The same things were measured in two ways. Each way mixes the same 8 hidden numbers, adds some noise and spreads widely along 5 directions of its own, which tell nothing about the thing.
Some things both ways: the first way, then the second way.
[  9   5  -5  10 -25   9  -1 -11  29  33  42  24  -5   1  -6  11  -6   3]
[  2 -24 -19 -30  13  -3 -30  10 -12 -14 -16  -5  -2   4 -24  -5 -22 -18]

[ 19 -13  11  -5 -38  43 -10  24   9  38  21  17 -23  10 -26 -14 -23  14]
[ -6   4  15   8   4   2   1  11   9   3  -7 -11   4   4 -10 -20   9 -16]

[  4 -30   4  -5  11  29 -17   2  -3 -40 -19  17  21  -3 -35 -15   8  -4]
[ 35  -6  -1  24   8 -19   5   3  41  -1 -44 -27   3  25 -31  14  19   3]

[  4   4  13  -1  -2  19  19  -8  -2  20   7  15  -8  14  -8  -7 -10   4]
[  1 -12   2 -18   6  -1  -4   5 -13  -7  -4  -5  -9  -4   1 -18 -12 -11]

[ -9  -3  20   4  16  24  13 -23   3 -13  -5  13  12  17  18  10  -2  -1]
[-10 -13  11  -3 -12  18  21   1 -43  23  37 -27  -7   1   3 -25  24 -30]

[  0 -23   3  -3  25  11   6 -32 -12 -41 -33   4  47  11   2 -18   2  13]
[ 23  -3   8  -6  14 -22  -8  -2  -6 -15 -32  19 -29 -11  19   9 -29  18]

[ 34 -21   8   4 -18  28  -8 -24  -1 -27   8  12  43  20  -6   1 -21  18]
[-23 -10 -12 -29  12   3  -3  -9  11  10  19  16   6  -6  -2 -14 -15  -1]

[-11  -8  10  -3   9   7  -2   0  -9 -19 -34   3   7   4 -25 -12  -2   6]
[  4 -37  13 -45 -16 -31 -52  -8 -17 -25  32 -18  -7 -20  -7  -2 -26   4]

[ 25  -5 -10  -4   1  10  21  19  -6  77  20  13 -32  21   7 -15 -41  17]
[ -3   3  10  -5  -4  20   3   6 -32 -13   4  -8 -20 -10  12  -6  13  -3]

[  3 -19 -22 -12  14  -5 -31  -3   8 -47 -16  -7  65 -33  -9   1  26  -2]
[-11  10 -28   4  -8   9  -1 -11 -17   8  14  25  19  12   9  17 -30  -7]

[ 10 -26  10  -1  29  42  -1  23 -27  22 -15  10 -12  21   4 -27 -17  20]
[  9  26  31  14   5  17  -6  15 -10 -16  -9  -1 -26  -9  12 -10  30  11]

[-27   7  -5  -2  23  -9  -1   3   9 -15 -24   6  -7  -2  -1  19   5  -3]
[ -9   0   0  19  -2 -12  -5 -11  20   6 -16  11   2  11  -8  17   7   7]

[-20 -19 -22  -2  14  -5 -18 -22  28 -39 -29   1   6  -5 -23  15   1  -2]
[ -8 -12 -11  -1  -4 -15 -17 -15   4   6 -19  32   0  11  -6  27 -22   4]

[ -3 -12  -6  17   9  -2  -9 -15  10  15  -2   5  29  -3   8 -14   1  22]
[  8  19 -17  -2  -6  40   3  10 -34  -5  26 -12   7   0   7  -7   6 -19]

[-8 22  8  8 -1 -1 18 -3 -2 13  5 14 -3 13  7 11 -8 13]
[-21 -12  -3 -28   8 -14 -25  -7  15 -14  -2  15  -6 -13  -9  -3 -19   8]

[ -6  -2  -2   2  20  18  -1  13   7  64   1   0 -40   5  -7  -6 -16  11]
[  1  19 -18 -12  24  30   0  -1   1 -11  -2   6 -14  -9  -7  -3   3  -4]

[-36   8  -8  14  25 -29   2 -19  23   4 -21   8 -18  -1  -6  12  -8   7]
[ -2   2 -10  -5 -19  24 -24  16 -34 -12   3  19   8  -3  11  19  -9  -8]

[-11   3 -14 -18   9  19 -23  19  15   4 -14 -20 -23  -6  -5  31  -2   3]
[-34 -14  14  -4 -15 -14  -3 -32  -4  15  34   3  -4  10  -7  -6   9   1]

[-15  10  13  14  -2   5   4 -23  13  33 -13 -12  -9   9  -7   0 -11  23]
[ 12  -1  25   1  -4 -14  -4  13 -33  -7   9 -27  -9   1  10 -29  -7  -4]

[  1   2  13   9   4   5   1   1   6  17   7  13  12   4  14  11 -11   4]
[-15  -5 -13 -13   7   7 -11  -3  -1  13  21   1   4 -10   1  -1  -6  -3]

[-19   6  -4  -2  -1  13 -20  14  19  36   0 -15 -21  -6  11  10  -1  24]
[  0  18   5  -1  -2  38  -3  30 -36 -17   5  -5  -3 -22  18 -10   6 -12]

[-28   5   5   4  17  -5   7 -29   5 -39 -31   6  12   9 -11   9   5   1]
[ 22  -3  14  21 -15  11   1  44 -36 -10 -33 -17   5   5  12  -2   6 -15]

Other things, the second way, with their names:
Z757: [-15   3 -10   2  16  -5  11   2   4   1 -23   0   1  14 -10 -18 -13  -5]
Z663: [ 19   7  -1  -7   0  37  10  33 -39 -16  -5  -4 -10 -18  27  -6  11  -4]
Z784: [  2   7   3  -6  -3   8  -8 -14  -9 -19   3   1 -14  11 -16  -1  14  -6]
Z20: [-25  13 -30 -22  11  36  -2 -10 -10  10  29  31   3 -16  14   6 -17  -6]
Z272: [ -3   9   0   9  -2   8  13  -8  -4   2 -10  28  -6  15   9   9   3   6]
Z708: [ -4 -12   4 -16  10 -26 -24  -8  15 -15 -24  31 -21 -27  13  18 -32  24]
Z257: [ 17   2  13  29 -20   2  26   6   6  17   1  -9  16  27   6  10  29   0]
Z363: [-11  -5 -15  -2   9  -2  10 -31  24  14   0  17 -15  -1  -9  21  11  17]
Z507: [  1   2 -19  -6   0   8 -15 -10  17  -4  -5  16  11   7 -16  22  -5  -4]
Z138: [-18   1  -1  -2  -1  13   0  11  11  -4 -19  30   7  10   2   2   5   4]
Z974: [ 14  -5  11  17  -6   1  15  -1 -10  14  -9   5  -8   4   7  12  12  -8]
Z217: [-18  -2 -30 -11  20  25  16   5   3   2 -13  -7   2   5 -19 -13   5 -22]
Z990: [ -9 -12 -18 -17   2  16 -13  -7  -5   4   4  13   5   0 -15   8  -4 -25]
Z862: [ 21  -3   4  -1  -7 -21   8  -5  23 -21 -11 -20   6   9 -10   0   1  12]
Z66: [ 19  -9   5  -5  -6  12   0  14 -28   3  11 -18  -5   4   4 -11   7 -18]
Z337: [ -6   4 -12   2  16  16  -2   0  33  -6 -22  -1  -4   2 -21  11  24   3]
Z436: [ 14  -1   0   9   6 -19  22  -5  31  -5 -29  -2   0  -5   4   6 -13  14]
Z555: [-26   2 -48 -23  28  21  33 -17  30  -2 -19  26  -2 -16  -8   0 -17   2]
Z794: [  9 -12   5   0   6 -10 -39  24 -39   6 -17  12 -24 -15  22  13 -28   4]
Z926: [ -1   8  18   1   6   6   1  12 -18 -16 -17  -3 -18 -11   7 -15   2  -9]
Z549: [ -6  -4   0  -8   5 -15 -26   7  15 -20 -26  16  -3 -20   6  13 -22  20]
Z71: [ 25  -1 -10 -12  11  33  20  18 -29 -14  -9 -17 -20 -26  11  -6  10 -12]
Z807: [-28   9   1   9   7   1   0 -15   5  11  -3  19  -7   3   2   0  -4  -2]
Z426: [ 25 -23 -10 -10   4 -13  -9   9   3  -2  -8 -22 -11  -8  -3  10  -3  10]
Z46: [ -7  -8 -15 -11  16 -10   1  -2   5   1 -24  31  -8  -9  11   7 -35  10]
Z36: [  6   1 -26 -11  14 -13   9 -14  20  -4 -20  38  -3  -3  15  16 -40  24]
Z174: [ 15 -25  -9 -27  -7 -13 -14  -1  -3   4  37 -22   9  -7   1  -1 -12   9]
Z62: [  7 -31 -14 -14   3   1  18   1   6   0 -14 -13  -7  -5 -12   1   9  -6]
Z832: [  9  -7  -9   3  11  -8  17 -33  48   7 -13 -13  -7   4 -33  10  21  -4]
Z917: [ -1   7  22   9  -6 -14  13  -6  10  12  28  -8   2   9  13 -15  14  19]
Z942: [-26  -5  -2  -4   2  -9 -13  -4 -12  22   9  21   7   3   8  -7 -27 -10]
Z973: [-10  10  13  11  -5  -1  -2   2 -18  11   9  12  -3  18  10  -8   1   1]
Z27: [  9  24  18  38 -31  -3   6 -12 -14  -3   5   9   9  36   6  17  16   3]
Z585: [ -7   1   9  -6 -17  11   2  -7  -6   4  40  -6   5   2   3  -2  20   3]
Z409: [  0   2  24   2   7 -12   2   1   1 -12 -27  17 -28  -8  11  -5   0  15]
Z589: [  4  14  -8  10  -5  32  11  20 -22   9  11   9   9  -1  25   5   7   3]
Z91: [ 15   9  32  38  -9 -12  21  29  -8   1 -35 -10   8  11  19 -16  -1  -6]
Z823: [ -7  26   8  26   0  16  -6  19  -2   3 -21  26   5 -10  21   9  -8  -5]
Z125: [-15  25  11  10   5  23  18  11 -16  -2  -9  12   1   5  10 -24   1 -19]
Z804: [  6   1 -15 -25  10  22  21 -18   0  -5  25  -3 -16 -39  15  -2  -7   0]
Z847: [  7  13  -7  20   8   6  14  12  14   3 -30   5   7   8   4   3  -4   1]
Z122: [ -8   2   3  18  -7   6 -13   4 -23   9 -10   7  -9  -6   5  16  -2 -12]

Some of these things the first way, each followed by its name:
[ -4  -9  -4   2  12  13   2 -22  10  20  -6  -6   8  11  21  -2 -10  20] -> Z71
[ 10 -26 -22 -15  -9  45 -34  -1   7  -7 -15 -27  15   0 -12  -2  -4  28] -> Z926
[ 20  13 -28 -15  -1  -1   6  -5  -4  -7  18  -7  41  -3  23  27   7   8] -> Z555
[-15   3  -3   9  12   4  -8 -24  20  24  -8 -12 -12  12  17  10 -18  28] -> Z663
[ -7  -1  27 -15  29  30  -5  23 -16  28 -38 -16 -49   9 -30   2 -25   5] -> Z917
[ -1 -23  -3  -5  -1  16  -2   4  -1 -14 -12  21   8   7  -9 -20  -4   4] -> Z832
[ 14 -14  -2   5   4   6  18  -9 -13 -15   4  27  42  19  18  -7 -10   6] -> Z807
[ 10  12 -10  15 -10   4  11 -33  20  14  27   8  18  15  15  26  -7  10] -> Z217
[-10  -5  -1  -8  21  16 -23  14  12  10  -7 -10  -5 -13   7  13   0   2] -> Z20
[  3 -19   0 -11  26   7   6  26 -17 -19 -10  36   8  -7 -24 -23   7 -14] -> Z507
[  4  -1  15 -15  35  30  -2  29 -21  -5  -2  10   7  -5  -2   3  12 -14] -> Z973
[-11 -12  10  12  10   2  17 -26   5 -38  -3  45  22  14  -1 -10   3  -9] -> Z990
[ 19  -3 -19 -16  -7   1 -21   5  13   9  12 -15  19 -16  -3   9  -8  15] -> Z36
[-6  5 -5 17  2  7 -8 -6 15  3 13 18 11 10 27 20 -7 17] -> Z337
[ 12  -2 -13   5 -29   1 -15  -2  29  40  23   0  -3  -1  -4   7 -24  25] -> Z847
[-15 -22   1  -6   5   9 -12   4   8 -13 -34   6  -4   2 -23 -14 -11   8] -> Z823
[ 10  -8   8  -3  17  16  -9   2  -6 -28   1  10  45  -4  16  11   6  -5] -> Z426
[  4   1  -3 -13  19  27 -23   8  -9 -70  -1   7  41  -3  11  31  22  -2] -> Z138
[  8  -4  -4  -4   5   2   2  12 -19 -24 -13  10  34   4   2   2  -4   7] -> Z549
[-13  -4   4  -5  17  -6  27 -13 -13  -7 -36   9 -10  24 -10  -5 -22   7] -> Z708
[ -3 -24  22  -7  27  35   3  -4  -3   7 -31   8 -33  14 -41 -21 -15  -9] -> Z66
